The same things were measured in two ways. Each way mixes the same 5 hidden numbers, adds some noise and spreads widely along 4 directions of its own, which tell nothing about the thing.
(in the rows, 128 means zero)
Some things both ways: the first way, then the second way.
[ 78  81 118 104  96 152  84 152 168 154  83 182 123]
[ 75  63 129 157 119 103 142 123 140  91 112 135 115 122 189  97 122  87
 146 113 129]

[201 150 139 116 160  99 131 135 109 153 150 132 103]
[168 148 104 109 120 141  99 102 141 135 124 112 135 146 112 143 115 159
 158 149 134]

[176  94 143 160 173 108 137 154  58 176 224 124 138]
[165 141  75 152 150 149  97 105 142  81 120 127 162 122 103 144 146 167
 147 136 105]

[127  82 140 101 104 132  97 162 129 157 161 177 135]
[143 108 126 142 180 106 122 109 128 101 107 130 132 115 129 108 115 105
 144 137 123]

[128 122 109 163  49 163 208  96 169  88 127 153  94]
[ 92 113 175  97  85 125 135 154 108 159 117 129 113 134 138 130 143 105
 101  85 143]

[185 133 150 146 133 114 132 163 130 152 138 151 136]
[103  98  76 139  65 105 112  76 176 106 105 109 103 173 155 129 101 116
 191 151 138]

[203 155 166 162 140 100 158 159  98 130 135 107 127]
[156 118 118 111 147 167 132 159  88 135 120 127 149 143 160 123  78 122
 171 105 116]

[ 91  80  96  73  99 176 105 132 100 155 125 181 111]
[ 88  97 125 140 124 117 129 128 143  97 120 140 128 130 160 116 154  81
 141 125 119]

[121  97  93 107 211 127  94 127 128 214 144 155 106]
[ 80 104  60 172  72 111 130 154 122 105 132 131 130 166 167 117 132 127
 165  66 112]

[164 151 121 203 126 131 220 101 146 112 162  98 134]
[126 149 147 115 114 130 128 159 123 150 162 133 131 115 126 127 142 150
  94 104 132]

[171 160 127 112 139 111 130 119 139 134 121 129 120]
[156 130 148 115 147 131 121 124 129 139 125 125 127 114 117 126 110 141
 113 128 141]

[156 132 145 122 151 156 154 139 178 166 148 134 126]
[111 113  71 148  63  50 105 126 166 124 133 110 129 153 143 107 102 125
 166 128 123]

[190 146 126 129 158  70 116 119  71 144 179 124 117]
[167 139 145 113 161 188 111 106 106 123 101 127 135 141  84 143 132 159
 123 120 142]

[121 113 128 105 111 132 111 135 113 137 100 141 107]
[121 100 152 123 148 144 132 104 135 109 112 137 120 106 143 128 140 130
 116 130 128]

[205 176  93 216 128  69 182  98 165 125 210 159 160]
[123 142 161  97 106 103 125 150 103 176 123 104 113 151 108 132 114 120
 126 100 157]

[154 177 104 139 115 111 151  92 120  96 130  99 148]
[134 128 179  87 137 124 117 146 110 145 121 135 134 112 108 136 150 112
  90 108 131]

[187 136  80 162 148 155 202  97  97 146 244 147 145]
[114 149 158 141 133  97 142 148 129 149 157 128 107 112  96 115 145 131
  91 121 151]

[212 173 156 162 166 118 186 133 123 136 132  93 128]
[160 156 113 141 141 135 144 133 133 153 164 122 120 129 140 115  77 153
 144 146 144]

[156 137 105 165  75 125 186 112 147 105 140 164 108]
[127 119 189  95 145 149 138 141 105 161 132 128 115 119 138 120 115 123
  89 104 147]

Other things, the second way, with their names:
<276>: [140 149 115 117 131 118 111 127 141 123 135 134 142 130 117 135 143 108
 152 145 115]
<49>: [101 130 105 157 123 150 148 144 124 121 148 134 110 138 149 117 129 139
 131  98 139]
<5>: [140 141 165  93 138 206 137 127 114 146 143 142 120 130 125 154 150 144
  93 114 137]
<177>: [142 126 110 120 121 144  94 124 120 109 103 123 158 122  92 149 170 147
 135  99 109]
<277>: [176 139 127 120 134 112 117 133 118 160 134 109 117 142 127 116  53 163
 130 132 146]
<258>: [164 146  96 134 136  78  98 123 146 122 129 120 154 131  91 123 121 121
 162 153 120]
<45>: [129 133  94 163  91 111 133 108 167 131 172 126 112 117 153 116 103 187
 110 124 141]
<34>: [ 67  92 145 114 121 173 129 141  93  99  80 138 130 141 126 150 206  79
 135  76 118]
<331>: [153 134 120 146 140  64 131 120 139 143 132 105 109 136 133  87  52 111
 157 153 147]
<197>: [153 165 110 163 137 119 150 100 178 135 207 140 111  92 138 116 101 194
  86 167 148]
<263>: [103  64 118 175 162 129 151  99 117  76  82 125 111 129 189  91  80 128
 147 103 131]
<77>: [130 142 156 125 177 232 161 123 117 124 151 162 122 123 142 138 159 140
 106 130 135]
<196>: [ 91  97 165 117 109  85 139 198  99 152 135 130 116 117 161 101 111  92
  98  64 127]
<382>: [119 112  61 161 100 143 135  98 158 109 142 129 121 161 181 119  91 150
 171 132 126]
<41>: [134 171 130 139 154 192 119 111 136  98 152 158 150  98  71 163 233 162
  85 132 122]
<162>: [135 112 138 111 150 250 143  86 105 116  90 130 116 169 158 160 128 130
 152 116 143]
<39>: [132 128 135 143 111  78 140 115 163 148 156 117  95 115 157 104  71 151
 107 138 159]
<137>: [161 152 139 155 209 151 135 149  99 118 123 131 138 110  78 124 155 141
 107 113 133]
<190>: [118 127 132  94  99 123  97 158 139 117 149 151 161 102 126 147 189 107
 118 127  91]
<327>: [139 113  58 201 144 101 124  94 145  77 124 118 132 129 122 109 112 161
 157 126 123]
<174>: [166 200 140 145 151 142 146  89 180 160 196 128  85 119  72 127 117 195
  88 201 185]
<148>: [ 91 140 109 169 108  65 158 143 159 132 170 131  96 139 152  90 113  94
 134 143 143]
<130>: [105 133 101 134  64 134 133 130 143 151 158 119 111 149 158 132 112 149
 137 114 147]
<173>: [101 128 141 184 152  65 154 138 142 131 143 125  92 132 121  81 113  87
 134 132 160]
<71>: [115 130 115 138 109 131 141 123 142 136 154 132 115 129 149 123 128 140
 121 128 142]
<62>: [147 130  81 147 143 173 118 115 129  99 111 127 148 141 115 133 135 169
 143 113 119]
<107>: [136 161 113 110  70  85 109 109 172 178 154 102  98 157 107 128  87 135
 150 162 153]
<220>: [153 135 155 102 167 207 134 118 120 130 140 153 139 107 142 137 140 143
 101 136 121]
<140>: [ 99 126  95 137 106 131 112 149 128  96 135 147 158 120 124 140 198 129
 138  96 101]

Some of these things the first way, each followed by its name:
[121 120 120 146 102  98 120 122 123 115  83 139  96]	<220>
[140 121 119  85 150 179 157 109 116 158 114 131  72]	<71>
[113 106  75  99 109 170 142 103 172 162 142 206  96]	<196>
[174 163 124 149 163 140 179 107 135 142 108 104  90]	<130>
[ 95 123 153 174  69 119 167 122 121  76  50  83  93]	<77>
[138 138 162 194  84  49 113 149 113  89  53 113  97]	<162>
[169 158 127  93 160 164 153 117 190 165  96 135  93]	<39>
[126  86 151  67 136 146  75 176 102 176 104 169  92]	<263>
[127 118 156  94 171 123  88 150 147 175  48 123  80]	<382>
[161  85 122  73 103 247 211 137  81 152 222 165 116]	<173>
[ 82  74 103 174  49 121 135 122 105  96 150 159 126]	<34>
[113 135 115  80 195 162 124 107 196 195  65 118  74]	<197>
[212 203 124 116 165 128 173 101 153 142 127 109 119]	<107>
[150  86 108 132 143 109 126 128  79 166 238 152 140]	<137>
